The same things were measured in two ways. Each way mixes the same 10 hidden numbers, adds some noise and spreads widely along 6 directions of its own, which tell nothing about the thing.
(in the rows, 128 means zero)
Some things both ways: the first way, then the second way.
[132 135 122  94 117 131 152 146 108 125 106 121 143  70 145 113 102 164
 142 138 120 110]
[129 157 138  65 115  84 129 137 137 113 125 168 127 107  97 153 108]

[150 137 111 139 123 137 139 148 127 132 124 139 118 105 125 145  83 128
 136 120 120  93]
[136 157 152 148 114 211 156  97  87 136 145 134 188 114 169 128 129]

[156 140 112  99 124 165 108 165 120 138  83 142 133  98 100 130 120 114
 200 164 137 133]
[107 124 100 119 143 115  97 120 144 126 143 142  99 114 123 122 143]

[ 44 135 144 107 173 104 117 120 175  98 147  98 118 141 121  93 132 155
 116 108 163 165]
[103 154 120  90 157 101 163  89 126  85  74 128 143 152 115 129 143]

[141 136 126 130 146  97 146 126 152 120 168 151 133 144 126 149 110 164
 142  97 135 126]
[151 106 112 202 119 134 124 143 165 149 152  45 176 116 145  99 127]

[149 135 167 106 139 176  87 117  98 115 103 124 141 113  92 116 163  90
 182 145 131 181]
[141 150 161 179 103 138 156 101  83 110 147  98 107  73 120  56 107]

[150 103 139 130  95 140 142 102 154 136 139  83 112 133  84 157 131 138
  80 101 131 113]
[ 95 183 187 138 131 141  91 174 171 100 146 232 141 111 106 123 159]

[131 124 113 142 160 106 160  93 182 121 202  77 128 114 163 105 151 147
  80 130 116 100]
[152 121 150  94 125  71 107 216 174 129 167 142 142  90 120 136  82]

[166 141 143 171 117 159 134 114  57  82  79 118 145 103 135 143  82 112
 105 122  84 172]
[163 142 151 137 143 194 143  64  47 117 113  78 144 122 130 117  86]

[156 115 150 123  97 114  92 172 142 122 189 200 144 183  94 188 149 133
 174  99 160  97]
[ 68 131 145 100  86 105 134 130 146 133 156 173 139 172 167 142 125]

[ 93 100 102 117 114  75 133 155 159 141 129 156 123 119 133 131 127 157
 118 127 141  77]
[125 186 159 142 112 125 145 180 123 101 110 160 157 109  95 131 168]

[ 97 168 151 115 162 171 109 132 190 145 189 115  99 117 109 119 101 149
 117  80 166 104]
[148 134 173  82 161 105 129 152 105 123 120  83 125 177 138 150  92]

[116 112 163  68 119 117 120 141 127  95 171 155 143 109 128 169 121 163
 151 138 106 112]
[121 163 167 131  87  73 139 218 110 137 144 162 124 146 115 139  87]

[ 90 107 131  95 106 157  94 142 137 147 144 137 137 126 124 132 154 126
 143 131 135  92]
[ 60 184 177 114  94  83 178 104 114  79 114 234 130 128 141 108 178]

[109  95 125 133 142 128 119  77 103 180  74 130 144  55 181  49 184  99
 116 109  95 111]
[111 116  87 127  99 111 139 134 150 141 111 155 154 100 123 152 216]

[132 105 118  99 136  94 122 147 138 135  95 150 126 100  96 130 132 131
 179 178 144 114]
[ 75 131 125  80  88 137  92 186 142 124 173 134  65 100  98  88  93]

[150  92 116 103 104  60 128 155 129 150  89 209 135 119 110 142 146 154
 176 113 143 114]
[144 119  52 156 160 128  92 186 180 160 105  61 112 127  67 128 152]

[125  94 106 148 101  79 161  81 107 100 143 122 135 159 142 140 164 124
  56 123  77 153]
[147 102 128 160 119 146 114 161 109 158 165 127 120  98 148 112 143]

[147 139 140  80 114 155 142 149 122 123 125 139 133  92 110 177  64 176
 145  96 113  95]
[183 174 164 182 163 173 161 168 100 129 103 118 184 154 118 140  96]

[146 144 102 139 113 147 139 110 108 155 182 148 130 150 124 160 127 114
 110 126 103  78]
[132  96 137 117 112 137 106 162 159 180 214 112 118 139 194 134 108]

[113 139 116 127 155 163 103 130 118 139 140 148 134 122 144 127 116  84
 178 139 103 109]
[ 60 132  62  92 107 133 134  96 166 144 179 109  99 132 164 107 115]

[ 95 100 133 111 150  84 150 113 148 130 151 136 119  65 173 114 102 155
 102 123 101  86]
[123 140 118  95 102 142 144 168 106 148 123 105 138 142 122 144  93]

[102 105 136  63 105 114 128 169 165 123 109 135 136 108 112 132 117 184
 172 110 161 129]
[103 135  98 128 140 109 126 126 141 109 109 124 113 126  96 113 151]

[134 145 138 145 129 149 114 131  84 117 124 149 145 104 153 134 109 124
 110  90  99  99]
[154 158 130 125 116 136 128 193 125 155 182  99 140 137 131 172 126]

[145  72 130 134 100 129  81 146 148 154 157 156 142 117 149 107 212  76
 171 148 130  91]
[176 170 134 158 143 103 165 134 122 116  86 157 174  79  94 128 128]

[139 133 109 140 135 111 151 160 110 107  96 122 138  78 146 123  70 156
 152 171 131 103]
[ 82 176 157  83  77 138 143  87 121  89 125 177 167  92 115 120 111]

Other things, the second way, with their names:
(311): [106 157 164 119  85 137 165 106  70 142 165 165 147 120 193 122 134]
(86): [111 192 158 110 142  72 136 169 129 107 145 164  75 123 105  98 100]
(373): [158  90 124 113 150 132 140 154 129 106 141  71 127 111 135  95  79]
(131): [143 123 127 135 129 185 190 111  83 138 100  67 189 180 176 140  96]
(205): [160  90 157 157 156 145 151 134  90 129 141  85 166 175 190 145 133]
(101): [203 133 161 176 125 140 142 183  85 138 147  95 150  86 121 119  90]
(336): [ 91 118 123 101 102 111 115 123 204 163 181 110 146 169 172 152 129]
(14): [114 105 110 109 128 135  76 191 126 158 199  97  66 142 138 146 129]
(357): [142 169 134  93 188  94 149  91  92  78  82 133 100 103  88  91  78]
(198): [141 102 145 122 102 159 127 128 127 128 120 129 174 105 126 132 100]
(300): [130 149 149  94 131 170 141 104 134  93 114 134 174  97 120 108  52]
(309): [140 167 160  87 153  98 152 175  88 101 119 154 101 119 101 118  67]
(334): [163 151  75 203 173 124 157 130 105 133 104  85 158 104 116 103 134]
(119): [ 88 134 136  67 117 141 150  94 120 138 113 136 181 187 180 185 148]
(348): [132 216 120 154 169 124 155 157 108 125  94 143 131 124  96 110 129]
(299): [167  97 172  83  65 121 118 147  94 169 177 120 130 108 147 178 130]
(4): [ 87 124 112 172 133 156 107 133 148 109 150 139 148 107 146  99 162]
(316): [140 126 121  73 140 140 125 136 112 133 123  48  97 164 109 145  70]
(13): [119 163 157 150 143  94 149  81  93 102 129 178 137 108 146 105 157]
(423): [ 59 151  96  96  96 112 137  72 122 108 133 169  91  89 118  93 160]
(286): [161  86 127 124 133  88  89 194 153 148 152  82 108 126 110 157 149]
(87): [ 97 114 128 125 108  92 137 102 144 127 163 189 148 116 180 136 156]
(210): [ 68 133 150 111 115 151  73 173 165 105 159 195 143 148 134 157 165]
(231): [151 176 120 112 166 133 163 103 103 104  76  97 151 131  93 144 134]
(430): [ 89 159  92 112 172 152 100 123 190  87 121 132 110 114  89  79 113]
(26): [113 109  80 153 119 127  71 162 151 146 188  78 115 131 131 166 207]
(413): [158  67  97  91 171 113  82  98 110 155 127 114 106 116 150 167 163]
(96): [ 75 158  83  82 141  91 107 189 146 103 121 163  82 135  78 135 130]
(301): [136 125 107 129 155 148 113 139 133 156  90 176 149 112 120 152 190]
(431): [143 147 115 116 164 126 158  90 127 104 100  47 142 138 116 107 105]
(202): [ 82 137 147  92  85 199 123 102 151 136 174  89 121 152 157 121 128]
(266): [154 138 122 108 114 114 154 123 156 157 111  93 158 114 113 121  78]
(11): [119  87 156  82 110 143  75 129 130 158 185 106 105 136 169 152 129]
(158): [169 158 204 120 125 142 168 114  72 128 115 146 170 108 155 124  94]
(56): [ 70 168 146 167 108 100 114 177 190 133 147 244 194 134 152 149 201]

Some of these things the first way, each followed by its name:
[120 130 159 148 164 123  80 136 147 121 164 161 135 135 135 130 132 118
 152  90 140 110] | (131)
[115 177 140 135 159 190 107 125 151 186 127 147  89 118  87 122  58 116
 161  47 167 103] | (202)
[133 110 149 113 149 142  96 134 195 141 178 117 115 112 106 138 151 120
 139 115 142  86] | (56)
[ 79 187 136  94 180 114 158  95 110 111 157 126 125 148 103 131  76 174
 121 105 136 141] | (336)
[ 22 142 136  52 164 127 152 122 249 110 207  82  58 120 110 137  51 161
  96  69 125 147] | (348)
[109 120 119  93 120 156 125 149 131 109 116  89 136  80 133 114 129 138
 144 198 127 126] | (357)
[ 95 155 106  76 147 145 140 120  84  97 108 102 154 126 122 118 130 133
 160 184 107 165] | (87)
[130  91 130 135 108  89 116 131  87 102  85 143 156 115 135 114 174 112
 137 165 120 150] | (423)
[194 173 112 180 157 135 160 105  89 103 102 119 134 130 113 144  69 127
 134 121 108 161] | (300)
[ 93 116 128 117 140 117 147  83 114 131 113  96 146  91 162  86 156 154
  83 121 108 135] | (286)
[161 117 158 133 144 165  68 132 109 125  74 144 145  92 118 123 160  85
 174 115 112 148] | (96)
[ 98 115 106 155 107 149 134 103 158 124 177 115 109 166 148 148 110 106
  76  72  86 133] | (14)
[120  99 112 160 130  88  99 107  75  97  76 113 158 136 125  69 237  71
 112 223 128 183] | (413)
[169 120 126 143 135 134 112 140 151 130 110 118 127 136  85 143 130 119
 158 132 154 128] | (430)
[106 105 141 155 132  92  96 139 122 109 116 147 141 126 139 103 161 113
 116 126 144 130] | (231)
[110 114 126  87 136 115 153 131 132  83 122 103 145  65 168 124 110 165
 119 147  81 138] | (334)
[ 71 119 118  69 104 108 128 147 131 100 167 141 128 165  98 168 134 145
 127 167 126 124] | (86)
